The same things were measured in two ways. Each way mixes the same 11 hidden numbers, adds some noise and spreads widely along 6 directions of its own, which tell nothing about the thing.
In the rows, zero is written as 128.
Some things both ways: the first way, then the second way.
[119 125 146 142 123 154 126 117 127 119 143 178 106 152 146 194 169  83
 164 130]
[145 106 120 133  95 120 126 120 118  98 125 144 153 115 106  96 145 106
 142 125]

[103 221 139 111 101 111 121 147 122 111 126  66 146 168 164  79 101 137
 173 188]
[158 160 103 166 144  99  57  58 114 164 100  90 121 110 152 141 148 126
  71  99]

[149 140 148 122 162 126 117 114 131 117 149 142 109  70 123 155 109 181
 141 112]
[ 96 140 209 134 126 137 136 104 121 140 158 142 146 174 153 145 145 131
 144  94]

[169 118 123 128 121 113 107 129 141 120 136  94 107 101  97 143 122 151
 115 118]
[118 125 122 108 123 128 127 126 114 116 122 128 134 134 122 109 114 127
 109 100]

[ 85 171  98  99 157 128 150 151 128  76  88 133 140 116 152 110 139 190
 164 125]
[131 132 111  99 107  95 172 114 144 106  83  86 110 108 133  89 101 133
  96 149]

[115 130  90  82 163 118 128  98 119 115 128 172 140  98 148 127 161 155
 146 110]
[122 129 135 176 158 159 121 142 164 104 153 116 120 118 178 228 156 156
 182 109]

[154 119 121 175  91 125 100 143  90 137 150 149 119 119 111 117 134 131
 113 125]
[156 146 177 166 155 119  95  85 154 182 182 144 115 171 133 159 126  94
 108 119]

[142  99  67  72 158 103 146  97 125 153 145 173 127  89 153 138 157 117
 141 105]
[114 119 133 152  92 115 128 122 126 130 118 120 140 143  65 128 126 121
 154 118]

[147 177 171 154 128 146 105 129 105  86 138 110 141  94 112 115  66 140
 122 181]
[113 112 167 104 121 139 123 127 123 131 155 142 147 146 121 136  86 103
 142 197]

[126 140 162 180 118 135  96 136 133 113 129 117 126 171 112 178 125 145
 144 131]
[120 103 154 145 126 124 118 109 138 109 149 154 152 117 137 147 139 139
 125 105]

[106 147 102 141 110 133 112 110 140 119 133 104 159 153 139 118 115 134
 140 144]
[103 120 189 138 143  80  93 126 151 119 147 159 160  94  65 152  99 114
 142 158]

[114 111 159 154 114 160 142 127 124 123 134 143 147 128 129 166 157 120
 132 113]
[104 110 139 107 103  99 125 137 138  96 146 159 129  91 113 124  71 154
 154 218]

[118 150 151 162 182 165 113 117 137 101 126 145 146 100  92 130 134 142
 128 116]
[102 124 137 151 122 136 136 149 127 116 104  87 149  92 130 162  84 143
 145 142]

[109  87 110 119 104 147 121 162 140 176 150 100 138 153 116 148 144 152
 113 134]
[144 168 194 114 106 121 148  98 117 141 134 122 129 149 151 130 135 105
 142 128]

[158 117  92 102 140 108 142 113 129 103 142 116 138  87 117 126 113 136
 145 107]
[153 135 154  76 122 121 133 123 119 114 129 141 152 115 114 128 102 106
 128 123]

[138 162 137 126 111 105 105 120 122 137 127 131 115 116 134 121 124 132
 139 131]
[117 133 146 149 127 104 112 108 152 136 157 135 126 168  87 117 160 126
 144 129]

[110 106  64  73 106 129 155 136 161 135 134  94 119 144 161 136 165 151
 111 136]
[143 142 140 125 150 108  96  92 132 129 125 116 143 101 145 117 139 104
  97 134]

[162 145 125  68 147  85 153 119 105 120 152 168 104 103 175 106 150 126
 168 102]
[112 130  98  97 132 119 128 123 125  90 100 123 135  96 150 116 124 158
 137  89]

[104 115 180 127 120 137 120 116 153 154 120 149 130 112 123 203  96 147
 145 101]
[112 165  96  43  61 116 180 130 111  97  58 124  85  90 103  39  74 170
 149 103]

[167 103 145 105  89 104  86 119 144 221 165 130  96 116 103 147  97  54
 135 124]
[164 152 135 154 131 144  87 102 129 151 139 136 126 116 154 132 126 135
 142  98]

[150 124 161 159 107 138 128 134 102 129 166 158 122 137 133 106 155 125
 113 105]
[144 150  71 107 121 109 115 104  96 152  74  63 141 174  54 115 147  82
 111  67]

[142  87  62  62 154 120 163 138 118 142 156 155 121 128 153 138 168 109
 101 150]
[132 125 155 154 135 168 116 112 126 141 140 106 147 133 147 170 148  91
 133 136]

[155 127 162 127 127 130 142 144 147 150 148 112 118 134 131 132 115 101
 141 108]
[ 89 132 168  93 110 117 130 106 121 103 102 128 156 109 103 108 154 138
 136 120]

[ 77  94  76  72 158 165 157 106 134  94 116 186 130 162 188 184 252 142
 109 140]
[205 115  77 111 132 137 127 132 127 121 115  98 151 113 155  58  91 101
 101 132]

[149 117 139 150 122 129 108 106 135 132 148 125 134  85  96 145 115 142
 151  88]
[140 168 227  85 120 123 152 121 142 117 169 172 139 161 118 138 160 115
 184  95]

[129 171 182 108 160 122 106 143 149 127 109 128 111 133  98 149 103 101
 175 127]
[138 149 156  75 124 131 177 143 143  96 105 102 133 113 153  76 111 145
 112 115]

[156 146  86  88 165  97 128 109 110 151 146 185 105  67 144  87 143 115
 143 107]
[195 129 180 142 134 115 123  94 164 164 186 140 168 153 151  91 112 109
 151 159]

[189 138 116 170  80  98  64 175 144 146 114  53  90 107  41  69 109 123
 133  91]
[133 141 145 111 129 119 167 129 162  83 127 124 115 131 132 123 179 127
 139  93]

Other things, the second way, with their names:
<392>: [110 131  93  95 112  96 108 102 113 105  79 126 130 103  88  89 130 130
 125  97]
<557>: [147 151  95 100 107 117 146 125 148  99 113 132  90 114 105 112 142 119
 160 110]
<267>: [ 89 153 194  91 134 118 146 145 148  69 133 158 130  88 135 162 143 149
 181 112]
<244>: [116 141 162 132 143 144 142 124 167 121 134 108  95 140 156 130 138 137
 118 158]
<323>: [113 111 134 110 117 145 141 123 108 103  84  95 172 110 137 148 127 111
 155 120]
<524>: [149  91  81 157 130 148 104 107 142 127 132 103 134 135 139 138 144 125
 105 149]
<254>: [148 130 121 118 135 120 122 121 151 126 114 107 122 139 130  95 110 143
 120 139]
<396>: [126 107 164 106 114 120 155 125 138 114 140 141 138 135 132  79  92 116
  99 161]
<2>: [130 140 131 153 127 126 106  74 123 147 122 104 127 129 164 167 153 122
 125 114]
<434>: [ 80 159 122 119 109  98 125 111 139 117  82 119  80  99 103 103 113 174
 118 109]
<735>: [150 128 187 107 114 131 153 112 124 123 144 140 157 115 204 133  72 139
 150 157]
<436>: [100 107 100 127  94 141 147 133 138  81 132 115 124 133  93 156 187 111
 174 169]
<147>: [162 157 118  68  93 111 139 108 128 118 106 137 116  99 128  70  92 139
 159 143]
<525>: [120 159 198 115 158 147 120 105 130 145 134 124 142 137 167 101 134 131
  91  80]
<211>: [178  61  71 176 121 140 104 116 153 133 119  83 169 118 109 142 107 122
 110 171]
<223>: [169 144 219 117 123 153 108  81 111 157 176 173 152 159 169 112 140 109
  93  91]
<20>: [123 149  82 115 107 129 124 143 105  94  97 120  95  85 147 170  86 142
 164 129]
<321>: [ 90 111  99 161 120 156  91 134  95 147  95  95 135 128  88 137  83 128
  99 108]
<642>: [130 108 110 130  83 110 144 136 121  93 140 131 138 145  83 146 146 107
 174 164]
<616>: [102 128 229 133 164 143 133 142 174 115 184 150 127 121 184 219  87 147
 160 197]
<741>: [138 129 110 134 121 148 110 115 114 130 139 125 141 129 127 145 136 118
 143 107]
<90>: [136 135 105 145 129 137 128  96 162 141 136 104  92 155 146 139 154 119
 146 156]
<281>: [ 83 124 159 134 105 125 156 118 141 143 128 109 114 181  74 123 127 113
 123 141]
<306>: [124 158 149 118 111 124 125 110 109 123 110 109 128 111 141 133 131 119
 134 134]
<588>: [110 136 105  93 100 156 130 124 128 109 115 131 100 126 137 149 117 167
 178 144]
<92>: [131  67  95 139 103 134 125 122 152  82 143 136 156 120 114 126 159 125
 177 195]
<217>: [201 136 135  54  85  85 161 116 109 127 110 127 169 129 107  54  57  99
 144 146]
<571>: [151 185 165  61 121  91 159 109 126 121  92 112 127 125 123  63 124 115
 123  81]
<94>: [134 143 184  60 117 123 168 142 157  96 152 174 112 111 127  47  95 105
 143 178]
<206>: [ 89 192 181  86 134 136 146 146 140  86 122 139  83  79 159 160 131 138
 168 130]
<112>: [ 99 144 194  64 140 104 144 124 156  95 141 161 117 122 112  98 127 116
 125 165]
<480>: [ 96 172 170  84 116 106 138 112 137 120 139 129 116 154  93 146 160 127
 183 148]
<345>: [158 128  84 132 125 117 105 119 119 107 135 130 115 120 151 133 123 125
 114 129]
<746>: [150 149 117 121 151 126 103 120 136 112 131 118 117 109 141 139 151 102
 125 134]
<328>: [100 117 169 156 121 134 126 124 125 109 121 124 155 111 116 158 154 119
 130 100]
<587>: [165 170  98 139 134 132  74  71 107 174 113 111 110 119 165 123 121 139
  92  68]
<151>: [142  92  81 198 109 166  73  92 133 146 145 120 138 123 116 164 165 129
 146 138]
<720>: [140 122 154 111 148 127 134 130 150 103 147 119 152 144 138 126 151 136
 115 122]
<655>: [104 109 177 126 145 142 123 121 156 101 142 139 153  92 162 131 130 153
 126 145]
<312>: [ 94 137 125 106 117 125 142 146 137  61 112 132  96  77 127 141 150 133
 132 145]
<97>: [180 139 121 109  93 164 150 122 109 112 130 129 149 149 152 116 159 109
 197  89]
<559>: [122 100 180 135 127 139 142 114 172 127 180 138 145 175  91 122 175  93
 136 181]
<287>: [107 126 218 102 157 151 142 135 162  95 151 139 143 138 175 164 136 155
 147 150]
<30>: [108 178 154  94 129 137 140 114 130 120 108 107 112 106 149 146 138 129
 155 113]
<162>: [ 89  88 108 125  84 102 158 147 144  72 124 128 140  97  63 159 121 123
 182 191]
<307>: [200 147 198  47 135 115 153 102 162 121 175 191 145 168 122  55 153  97
 135  80]
<129>: [213 113 144 121 110 124 110  95 118 141 164 147 171 181 112  92 155  82
 117 115]
<60>: [132 131 127 132 104 108 137 108 131 118 118 120 139 117 112 121 140 132
 134 103]
<40>: [132 121 144 149 124 133 139 109 112 141 133 101 148 186 161 138 130 123
 119  99]
<677>: [ 81 116 142 118 112 116 143 142 135  80 115 118 149 104 104 147 140 139
 180 160]
<487>: [137 168 153  76  90 143 167 102 137 130 116 126 112 122 166  80 116 154
 179 133]
<269>: [ 99 179 119  84 119 121 136 137 121  98 105 119 101  84 127 131 123 146
 156 110]
<101>: [194 150 101 147 152 157  75  99 141 145 145 120 124  93 195 173 117 148
 147 123]
<340>: [128 115 107 113 111 146 127 134 120  88 114 144 131 116 125 158 135 126
 180 102]
<699>: [111 141 141 157 148 137  94 103 143 134 114  94 125 135 105 171 187 114
 130 112]
<191>: [ 77 140 107 125 111 128 143 141 114 123  80  71 121 126  83 168 107 128
 144 119]
<433>: [ 93 120 131 169 142 142 110 127 181 114 139 135  71 127 119 197 140 154
 150 147]
<308>: [113 108 163 106 140 122 120 124 119 122 150 143 151 150 147 107  83 120
  98 160]
<121>: [144 153 112 127 115 140 144 133 109 134 119  83 124 162 129 139 129 118
 126  97]
<144>: [108 133 158 161 134 144 109 137 154  95 152 155 124 113 125 176 178 152
 184  96]
<729>: [133 124 154 150 113 100 128 109 148 133 156 133 136 150 111 144 123 135
 147 145]
<651>: [126 112  80 181  97 129 126 117 120 140  97  96 118 118 115 127  95 135
 120 104]
<680>: [139 141 140 112 147 133 101  88 144 142 123 123 117 101 158 137 113 138
  95 126]
<740>: [144  81 123 153  91  83 112  96 136 132 133 140 167 160  42 124 132 109
 145 142]
<297>: [189 129 134 101 112 142 159 112 119 132  92  76 171 177  92 117 171  58
 140  79]
<648>: [115 106 139 138 131 108 121 120 163 116 164 159 117 138  98 138 122 131
 126 145]
<62>: [171 127  94  86  83 129 148 119  96 110 115 121 146 140 144 103 109 134
 149 114]

Some of these things the first way, each followed by its name:
[166 210 155 165 121 100  80 123 121 118 121  84 126 109  95 107  45 106
 128 183]  <151>
[131  96 108 128 119 136 119 109 132 146 135 132 142 146 134 146 194 107
 124 110]  <144>
[137 105  86  81 101 110 154 164 121 126 127 100 127 167 135 133 178  86
 145 142]  <312>
[122 190 113  82 143 101 113 130 135 117 125  80 142 123 138  85  88 156
 147 166]  <677>
[119 164 151 128 129 155 101 102 154 106  99 120 130  67 121 106 118 146
 143 114]  <254>
[148 169 166 118 126 119 106 121 142 117 119 148  88  85 115 156  73 101
 156 137]  <524>
[170 139 130 106 127  99  89 172 113 176 158  90 118 120  94  76  79 127
 144 148]  <735>
[112 103 143 104 135 135 139 124 122 130 146 144 143 148 148 178 173 160
 139 117]  <62>
[121 121 137 163 123 155 113 132 118 125 148 135 151 126 117 113 147 149
 136 104]  <217>
[136 133 145 111 112 115 133 137 137 138 132 125 122 117 132 139  79 119
 140 126]  <680>
[ 83 152 111 124 148 147 141 113 128  70 117 106 181 156 158 130 169 186
 152 135]  <267>
[ 78 135 134 140 130 165 136 128 143 101 121 130 152 148 151 139 177 184
 140 106]  <571>
[121  94 136 122 118 133 125 154 132 190 139 121 137 131 125 129 132 166
  82 115]  <487>
[103 168 147 143 124 154 120 118 129  87 112 148 128 132 156 148 135 139
 137 152]  <92>
[120  83 131 131 111 164 137 141 157 160 150 110 127 124 109 162 154 124
 113 109]  <306>
[115 134 150 108 143 140 116 103 189 112 108 114 110  96 105 189 118 149
 151  94]  <720>
[175 162 166 201 135 138  86 149 128 113 142 107 110 125  66 120 102  88
 153 128]  <328>
[153  56  63 112 108 111  87 142 156 205 140 118  97 108  86 150 135 143
  84 103]  <651>
[126 114 146 186 139 159 126 149 107 108 119 158 137 124 113 149 154 167
  91 117]  <281>
[165 159 150  92 132  88 133  94 132 141 154 153  96  47 132 147  71 116
 175 107]  <587>
[122 111 103 102 134 156 129 131 158 120  97 127 117  63 113 130 147 147
 113 106]  <244>
[117  68  70 104  96 138 133 117 129 142 110 152 141  88 143 134 162 144
 106  95]  <433>
[187 158 126  88 169  89 144 156  92 125 147 120 117 144 144  71 163  88
 134 152]  <525>
[155 142 162 140 126 131 134 121  97 106 132 118 164  75 129  91 116 150
 119 120]  <588>
[119  76  71  89  97  99 130 126 137 152 125 138 122 145 149 181 148 157
 114 115]  <648>
[128 112 166 134  84 140 124 137 111 135 150 168 102 159 134 189 174  85
 161 123]  <345>
[132 161 132 145 119 130 115 140 134 117 138 107 117  89 121 112  86 184
 134 128]  <2>
[172 117 105 122 136 120 117 151 129 115 123 121  95  87  98 128 135 121
 132 119]  <396>
[104 169 136 139 153 126 141 121  84  73 137 143 165 184 168 152 169 163
 120 181]  <741>
[138 145  96  42 172 109 151 127 118 121 158 153 126 111 178  96 110 132
 152 153]  <323>
[146 127 154 131  77 132 124 160 127 133 135 112 113 145 127 126 114  97
 136 134]  <112>
[138 135 165 176  87 124  88 130 120 166 150 154 121 149 124 137  97  98
 163 111]  <740>
[104  87  74 119 114 155 151 128 127 119 116 166 123  71 156 125 183 205
  74  95]  <90>
